The rows are grouped in 4 different ways at once. Each group adds its own fixed numbers to the row, and there is some noise. The rows also spread widely along 11 directions, which tell nothing about the answers.
Known rows, each followed by its group in each grouping:
-19,-112,52,2,-148,152,143,226,-59,94,-34,209,-116,-180,-201,-103,135,-115,130,12,120,210,-336,99,133,38
W Q Fupig z970
-148,-206,93,-125,-72,204,308,96,-50,88,-56,167,49,-225,-34,-81,77,50,201,-264,-217,25,71,-114,-54,137
Z J nufo z697
128,-285,-71,-162,49,348,74,351,-164,-59,264,365,102,135,-143,-232,63,-75,85,-162,124,21,-359,-194,-97,-16
Z Y Fupig z110
41,-231,-1,172,-64,-51,-183,-17,16,204,-137,68,-133,-151,-46,-324,-226,-150,-125,199,67,-145,196,-43,-168,-321
V C penop z263
-132,-139,-545,3,-56,-38,135,-115,-127,98,-290,-300,-83,87,-483,282,221,-273,-83,-536,-59,-178,373,2,-8,-178
T Y nufo z856
-220,78,394,-184,125,-151,-32,-375,-69,-175,39,-48,233,7,255,221,-123,213,56,291,116,-31,-218,-8,251,-126
W J penop z110
-52,461,64,102,-25,-17,-325,197,198,-364,25,326,66,411,-111,-142,-83,-97,212,222,-187,-124,-26,190,30,-197
T Q Fupig z856
-15,-14,359,-53,70,-163,68,-196,7,25,240,-59,252,-182,196,158,39,165,110,-113,328,136,-112,-78,135,226
V C penop z970
154,147,462,149,-17,-353,-6,-1,38,34,138,-70,173,-214,211,97,49,307,113,173,-57,164,-126,-121,148,311
V F nufo z875
250,-214,111,-195,-90,139,126,246,188,19,-81,243,-201,-20,190,-19,160,-323,-98,-136,501,252,-257,-235,-290,175
W F nufo z697
328,254,-255,251,27,-229,-144,191,157,98,147,173,-117,-170,-259,-254,50,-95,-52,-341,291,114,101,100,-120,168
V Y Fupig z875
458,-341,-124,-165,-47,258,-84,309,-140,144,-170,-162,-298,403,-61,32,284,-149,50,195,146,87,-263,-486,-202,103
V Q Fupig z263
91,231,-39,-192,102,-103,-275,-194,116,61,222,178,-143,-321,-220,-169,58,0,235,-82,504,384,-213,240,125,274
V Q nufo z856
151,68,59,14,154,-336,-81,-287,168,154,97,-96,-55,-292,152,29,-17,-72,-137,-251,583,92,293,54,-161,199
T Y penop z856
-72,-45,-46,-6,37,-158,361,-143,-153,-61,175,-43,217,-316,-74,171,61,2,-225,-543,558,127,-349,19,115,-28
W J Fupig z875
-87,-54,283,-151,-177,76,-101,164,22,-242,-27,298,64,242,-218,71,169,-230,98,143,49,52,-454,64,234,-138
V J nufo z970
-253,275,285,-45,-121,-231,-69,-36,142,-297,-2,128,166,83,-162,296,148,-111,156,27,146,108,-218,276,390,-22
W C penop z856
148,-80,-233,-336,145,211,-228,-11,-5,106,-1,59,-214,37,-68,-172,20,5,260,160,147,226,-191,-163,-116,108
Z C penop z697
137,-288,-207,-131,36,87,81,-16,-269,76,-69,-273,3,229,-103,241,135,-77,-18,19,110,7,-265,-349,-6,-51
W F penop z970
-110,-307,293,-72,-65,112,364,-38,33,15,-194,-76,68,0,261,228,162,-4,39,-256,-146,-207,349,-267,-112,112
V J Fupig z875
28,-81,432,253,-253,-108,-236,223,245,-102,102,370,101,93,-253,-72,44,-396,24,179,-6,-77,-42,272,189,-118
W F Fupig z970
-103,118,-151,152,24,-172,196,3,-95,116,47,159,1,-508,-125,-206,-68,147,3,-245,139,110,-112,137,77,23
V Y penop z875
-85,-236,363,279,-214,-98,116,87,-242,256,-117,-99,49,-236,-52,-106,-61,214,117,407,-416,-116,-16,-70,237,-78
V Q penop z263
-101,-278,-186,-153,39,213,-162,-99,-243,-150,285,151,238,232,-534,-45,-15,-184,131,-248,39,-222,-161,49,130,-275
W J Fupig z263
186,-51,-186,59,85,-143,-17,-144,-178,139,160,-131,11,-214,-85,-80,-97,42,-188,-86,501,159,-334,-48,30,-61
W Q Fupig z875
274,-115,-220,276,-203,87,-125,479,60,-5,20,297,24,212,-264,-426,-91,-342,-166,-181,-5,-184,55,-207,-306,-271
V C nufo z697
372,-127,70,148,-43,-268,-147,-13,169,15,-100,-126,-37,180,200,83,-44,-302,-447,15,448,-78,51,-263,-289,-155
W F nufo z875
164,316,98,265,-28,-426,-62,40,188,77,-174,-112,-101,-71,96,66,53,9,-69,-9,75,12,338,10,-59,165
V Y penop z856
86,-276,-402,-199,22,194,179,70,-267,235,-156,-109,-277,-193,-275,-49,155,-59,50,-164,105,146,-133,-171,-128,28
W J Fupig z856
-93,-290,248,-105,15,161,315,-125,58,-1,-39,8,129,22,420,84,-4,-47,24,-261,122,-226,338,-249,-255,60
T Q penop z875
7,275,38,-177,26,2,120,143,135,-332,219,159,217,237,-44,257,307,-68,230,-521,346,132,-115,-89,19,321
V C penop z856
86,-387,-417,91,-53,47,21,-100,-115,329,-177,-364,-93,42,-347,87,109,-224,-59,-334,-36,-215,528,-206,-108,-111
W C penop z110

New rows. What belongs after each?
-117,-215,-19,55,-60,125,19,99,-115,-151,283,310,342,183,-333,-160,-45,-187,72,-362,-64,-368,142,36,7,-163
V Y penop z856
15,-162,349,263,-155,81,57,332,-64,-84,-19,225,202,179,110,-269,-161,32,11,206,-515,-417,224,-219,-169,-221
V J Fupig z856
-48,-26,-285,-55,-24,165,256,305,-227,-107,-256,59,-70,67,105,-70,-63,84,-91,104,-43,58,-479,-297,-134,-325
W C Fupig z875
-236,191,-601,-203,92,278,409,232,-276,-210,-6,269,52,-55,-263,-51,82,117,101,-591,60,114,-424,-94,-5,-131
V Y nufo z110
34,167,-339,312,-124,-70,-14,328,-58,-184,-222,295,-56,132,-162,-397,-265,-228,-380,61,106,-207,-265,-38,-193,-631
V J penop z875
122,71,54,-66,16,-54,-123,83,92,-139,-15,273,-51,88,75,-187,-82,-140,-85,127,306,18,-220,-42,-148,-128
W J penop z875
23,-8,142,-135,-56,178,71,334,-127,-256,89,162,239,530,-87,184,268,55,354,9,-324,-116,-221,-231,136,154
V Y penop z970
-29,229,-195,-169,148,-29,-233,-125,100,-173,94,216,-109,-60,-179,-54,5,-64,122,-23,355,228,-373,181,114,-31
V F Fupig z875
220,-451,297,125,-36,-99,-162,-122,-5,177,232,89,115,-193,-61,-235,-100,-190,-230,-27,377,-133,43,-40,-65,-105
V J Fupig z875
207,279,-184,-21,57,-213,20,73,36,131,-387,-270,-363,-62,99,99,180,153,84,216,-36,251,-30,-203,-124,188
T J penop z875
82,-41,-136,-382,81,296,-67,141,-118,-192,-47,108,-8,423,-69,13,167,88,349,51,-266,-26,-197,-333,-93,88
V J nufo z875
206,420,67,123,52,-536,-235,-204,325,-47,-179,-156,-152,14,112,178,25,-127,-219,33,490,125,116,93,-39,47
W J penop z875
-80,-517,375,-13,-210,201,-56,69,86,138,-80,219,-8,-22,-136,-124,83,-256,230,88,-408,-247,443,-22,-35,26
V F nufo z856
-7,438,154,31,7,-214,74,-36,183,-227,215,88,228,27,18,231,133,79,183,-470,256,131,53,86,88,299
W Q nufo z263
-156,107,230,-232,-136,148,-12,129,117,-202,-203,183,-125,246,-158,247,349,-136,360,149,-7,145,-269,102,349,121
V Q penop z110
158,-80,-239,-28,-18,-163,-332,-59,24,15,-215,-133,-165,287,-289,100,86,-278,-138,136,116,-60,-29,-21,4,-259
T Y nufo z875
-96,217,255,-3,92,-8,-111,15,74,-136,-140,146,-16,95,318,-128,-211,216,181,396,-371,-145,131,-93,-159,-158
T J Fupig z263
-207,95,-217,-40,-96,232,-151,138,-76,-253,-128,284,26,410,-307,-162,-116,-169,214,162,-331,-280,-19,90,32,-377
W Q penop z856
-168,303,287,-112,-53,7,-86,43,100,-296,-105,91,59,339,25,254,137,61,370,234,-267,-2,-59,98,246,84
W Q Fupig z856
-57,78,-280,77,18,-119,-212,-85,-12,71,-174,-83,-121,-17,-244,-86,-75,-42,72,153,-110,-39,82,57,41,-249
T C penop z875
-318,-241,11,109,-12,47,-73,-216,-75,-56,99,228,201,-133,-260,-231,-273,-160,-82,-78,-75,-352,125,230,78,-513
T J Fupig z875
-74,-53,-85,50,0,-123,137,-143,-140,48,-299,-243,-29,-40,129,202,-98,24,-202,125,10,-14,-117,-182,-25,-261
W F nufo z970
-104,141,31,-140,6,-134,127,-73,43,-99,-39,179,-76,-276,-18,12,31,-106,-101,-133,548,233,-319,156,46,-24
W J penop z856
-55,-107,-19,245,-148,-13,144,164,-307,42,-39,-98,181,107,-209,-12,-49,99,61,76,-352,-209,-56,-135,130,-193
W Q penop z263
-224,-131,110,-88,-86,56,188,66,-126,-57,-183,20,26,24,-92,215,157,61,191,56,-328,-39,-108,13,234,-17
W Y Fupig z875
-16,98,-150,115,17,128,238,191,-76,42,158,281,3,-336,-60,-324,-74,99,85,-372,182,96,-111,-3,-131,30
V Q Fupig z263
57,550,-232,75,47,-136,198,234,-59,-156,-120,63,-123,-136,123,-45,-10,203,-85,-39,353,330,-549,-66,-25,-20
V Q Fupig z856
-246,70,-220,-193,-21,73,112,-65,6,-126,-119,103,-49,-59,-278,164,141,-142,172,-298,37,98,-36,131,93,-1
W F nufo z856
-26,170,-83,8,-57,118,-26,180,124,-291,-85,331,61,328,85,-173,-146,-168,-26,-69,8,-184,-8,-71,-237,-284
W Q nufo z875
249,-143,-439,-67,242,98,-270,-209,-161,38,227,-181,100,286,-261,-82,-80,-101,-66,-284,198,-242,183,-236,-224,-194
T J Fupig z110
-214,4,135,-136,-69,54,-150,-130,394,-229,-146,368,-12,126,99,-15,-87,-454,-53,-171,312,-107,251,185,-153,-294
W C nufo z970
-174,-57,141,24,-80,-62,401,-34,26,-77,24,107,138,-293,32,142,66,-123,-202,-535,479,62,-185,35,73,-32
V J Fupig z697
181,345,71,-72,226,-248,-176,-160,208,-133,407,71,159,-127,137,21,-14,45,43,-315,680,256,-81,44,-106,245
T C Fupig z856
-229,-241,-96,122,-256,199,453,433,-301,-59,-300,88,42,62,-181,30,79,-62,30,26,-493,-182,-189,-193,34,-258
W F penop z856
-180,-112,-26,-176,-42,238,100,-63,59,112,-143,189,-172,-222,-105,-132,96,0,368,-175,-191,46,236,60,-6,153
V Q nufo z875
-64,181,-90,8,44,-166,-91,-137,-108,-46,9,-191,176,128,-279,161,65,161,208,-94,-331,-71,180,-28,161,49
Z J nufo z856
100,52,-104,267,-102,-58,105,447,-233,197,-217,75,-165,-208,-73,-315,-78,303,126,402,-598,37,-143,-115,-12,-40
W Y Fupig z875
-17,405,90,96,52,-249,-445,-106,298,-246,174,223,186,169,-62,-118,-173,-98,99,-22,67,-106,272,192,-58,-144
T C nufo z856
